There are 5 ways to turn a row about zero (a turn may also mirror it). The second row of each pair is the first, turned, with some noise. The first 35 pairs use one turn. New pairs use 2 turns, one after the other, and a turn may come again.
Some pairs, each with its turns in order after it:
[ -4  26 -27  -2 -58  17]
[-35  32 -25  15 -37  28]
(1)

[-24 -19 -19  10  22 -45]
[-18   3 -18  29 -25  46]
(4)

[ 50   0  -6  33 -33 -40]
[ 57  23 -14  23 -38   0]
(1)

[ -6  -4  26  11  44 -19]
[ -8 -52   2  -7 -21  15]
(2)

[-72 -10  -7  -7  -2 -15]
[-52  38 -30  10   2  19]
(4)

[ 66 -33 -28  -6  -2  33]
[ 42 -70  -6   1  10 -32]
(4)

[-11 -21  35  28   4  -3]
[-21  -4  35   6  17  26]
(4)

[ 72   1  55 -12   6 -25]
[ 35 -45  54   5  42  31]
(2)

[  5  -5   3 -14  -5 -24]
[ -4  -2  -8 -12  21  -7]
(3)

[ 27   7  56 -11  27   2]
[-46  28  15  -8 -41   7]
(0)

[-35   3 -20 -33   8  -4]
[-24 -19 -21  30   5  20]
(3)

[-14 -32   1 -50  17  19]
[-28 -14   2 -27  27 -42]
(2)

[ 0  2 -5  7  1 -5]
[-2 -2  4 -5  1  0]
(3)

[ -6  19 -17  64  25   8]
[21 21 42 14 12 46]
(1)

[ 14  69 -41  41 -19 -12]
[ 21  58 -20  11   2  67]
(1)

[ 31  16  14  -7  22 -48]
[-13 -29  25  17  17  44]
(2)

[ 26  10 -19  47  10  34]
[ 34  15  -3 -13  -3  50]
(0)

[-16  -2   7  58 -57 -15]
[ 34 -56 -14  29 -30  23]
(0)

[ 34 -44  10  -8 -72  13]
[-24 -65   8 -55   2 -28]
(4)

[-42  16   3   4  16 -13]
[-24 -31   4  -2  26  13]
(0)

[54  3 11 10 17  5]
[ 31 -19  14 -42 -17  -8]
(3)

[  6   9  -6 -57   3 -72]
[-68 -12  26  46  38  21]
(2)

[-34   2 -17  -1  42  -7]
[ -9  24 -18  42   1  16]
(4)

[  4   4   5  -1  41 -24]
[ 12 -31  20   7  26   2]
(3)

[-29 -57  -4 -13   4  19]
[-31 -34  36 -21 -22 -24]
(1)

[23  6 -8 14  1 56]
[ 30  27  25 -25  -7  32]
(0)

[-22  34   7 -16  20 -17]
[-40   0  11  20  25   5]
(0)

[  4  30 -15   3 -39   9]
[-18  22  -7 -20 -13  32]
(3)

[ -2  30  12 -10  -5   1]
[  5  -6 -16  17  19   5]
(2)

[ 59   3   0 -57  14 -25]
[ 33 -19   3  20 -69 -40]
(4)

[ -6   0  -1  24 -12  34]
[ 34  -7  23 -11  -5  22]
(0)

[ 12 -10   4  15  23  17]
[ 15 -13  16  -1 -15 -15]
(3)

[ -1  -7  -3 -40  -6   6]
[-20 -21 -27 -13  -5 -11]
(1)

[-29  72  19   1   0 -24]
[ -5  61 -18   0  59  11]
(1)

[ -8   3  -7  -9  21 -12]
[-23 -11  -6  -4  -1   8]
(2)

New pairs. What belongs after each?
[ 13   1 -55  72   4   7]
[ 56  38 -13 -19 -54   5]
(1) (3)

[  0  15  -2   2  10 -13]
[  5 -14  -2 -11  -1 -15]
(3) (2)

[-31 -19  -8  25   8  26]
[ 9 45 23 18  1 -8]
(3) (1)

[-10  -3 -16   7 -15  22]
[ -9  13 -16 -25   5   8]
(3) (4)

[  3  57 -16 -26 -63 -61]
[-34  -5 -86 -48  35 -27]
(3) (2)

[ 11 -12 -11 -42 -31   8]
[ 12   1 -50   3  -7   2]
(3) (4)

[-72  -9  -9  55  -2  26]
[-53 -26  64  12 -39  22]
(1) (0)

[18  2 19 62 -4 -5]
[57 12 24 -5  5 -6]
(0) (0)

[ 23  31 -14 -39 -10   4]
[22  0 46 -9 10 35]
(0) (3)

[ -4  18  10   2   6 -14]
[-11  -4   3   2 -14 -14]
(2) (3)

[-33 -21 -32 -39   6   7]
[ -9 -19  28 -11  18 -53]
(1) (0)

[  4  16   3 -17   3  -7]
[  2   5 -10  -9  23  -1]
(1) (0)

[ -3 -15 -33  37   5   7]
[ 17  21   2 -45  14  14]
(4) (0)

[ -7   2  12   0   5 -15]
[ 10   3  -9 -10  11  -3]
(1) (1)

[-20 -42   6  45  17  39]
[-26 -46 -35   2 -26 -28]
(0) (1)

[  8 -17   7 -33   4  -8]
[  8 -16 -20  18 -14  13]
(3) (4)

[ 22 -13 -15  32 -15 -17]
[-32  -8  -6 -24 -29   1]
(0) (3)

[  0 -72  14  12   5 -21]
[-53  -3  36 -34 -27  -2]
(2) (4)

[  1   4  12 -12   1  13]
[-16  -4  11 -12   0   9]
(2) (2)

[ 11  -3 -13   9 -38  13]
[ 22 -26  24 -15  -3   3]
(0) (4)

[-18   4  47  11 -19 -15]
[  3 -26 -29  32  12 -25]
(4) (2)

[  5 -72  21 -15  25 -10]
[  0   6 -18 -27  54 -48]
(1) (3)

[-17 -72 -14 -19  -9 -36]
[-63  43  28 -27 -21  21]
(2) (4)

[-6 -6 58 37  3  1]
[ 42   8 -27  38  29  -6]
(3) (1)

[-10  17  12  22  14  40]
[ -3  10  44  -8 -24  -6]
(0) (0)

[  1 -18   2  -2  -8   5]
[ -2 -17  -5 -19   2 -10]
(4) (0)

[  1   0 -36 -16  63 -16]
[ -1 -24  40 -33 -35 -43]
(3) (2)

[  8  54   2   7 -29 -11]
[ 26   5 -28  18 -39  29]
(3) (3)

[-8 49 -8 -1 17 29]
[  7 -27  19 -36  -2  38]
(4) (3)

[ 11   0 -72  58 -12   6]
[ 69 -44 -12  32  19 -23]
(0) (4)

[  7  -7  24  21 -22 -25]
[ -2  -7  41  -4 -12 -19]
(4) (0)

[ -5 -60  22  72  -8  39]
[-31 -22 -32  81 -49   9]
(3) (0)

[-1 14  1 49 50  1]
[-36 -29 -18  12 -48   2]
(2) (1)

[  8  15  72 -12  -2  20]
[-44  22  13 -50  12  -9]
(0) (4)

[-19   0 -11  -6  28   8]
[-25  19   0   0   6 -19]
(2) (2)

[ -1 -22 -28  15  -2 -60]
[-17  29 -22  16 -61 -20]
(4) (3)

[-12  -6 -26   4  -3 -51]
[-24  27 -16   6 -46   2]
(4) (3)

[ 58 -35 -34  32  16 -28]
[-14   4  74   8 -44 -10]
(2) (0)

[-48 -20  -1  61 -66 -12]
[-24  70  34 -61   3  27]
(2) (3)

[  1  -1  16   6 -72  13]
[ 48  11  37 -19 -19  39]
(2) (4)

[-56  67   5  40  62 -23]
[ 82 -60  -7 -46 -25 -24]
(3) (2)

[ 22   6 -27  14  -2  13]
[  5  15  -5  -5 -38 -15]
(1) (3)

[-20 -10 -10 -33  -5   5]
[ 24   4  -4 -15  19 -26]
(0) (1)

[ 37 -23  65  -7  72  12]
[ -9  11  -2 -64 -38 -74]
(2) (0)

[ 35 -15 -11  -2  -2  35]
[  5 -27   6 -15  24 -42]
(4) (3)

[ 14  -8 -72 -46 -18  -7]
[-56 -12  40  23  45  29]
(2) (0)

[-5 26 -7 -2 -1 17]
[-18 -21  -6  -8 -14  10]
(2) (3)

[-18   3 -11 -64  15   5]
[ -5 -18   2 -30  46 -40]
(1) (0)

[ 72 -24 -62   3  -1  -4]
[  4  54  30   9   5 -64]
(2) (4)

[ -5 -29  17   0  -7  52]
[-13  15  13  19 -36 -40]
(0) (0)

[ 27 -18  10  44  14   5]
[ -4 -20 -31  37 -22 -27]
(2) (1)

[-72  -3  -1  -4 -11  -4]
[-25  -3  12  49  -4  51]
(4) (3)

[ 9 -5  2 -7 40  4]
[  5  -5  46 -11 -10 -11]
(3) (2)

[37 54 48 -5 72 -7]
[ 11 -47 -25  30 -62 -73]
(2) (3)

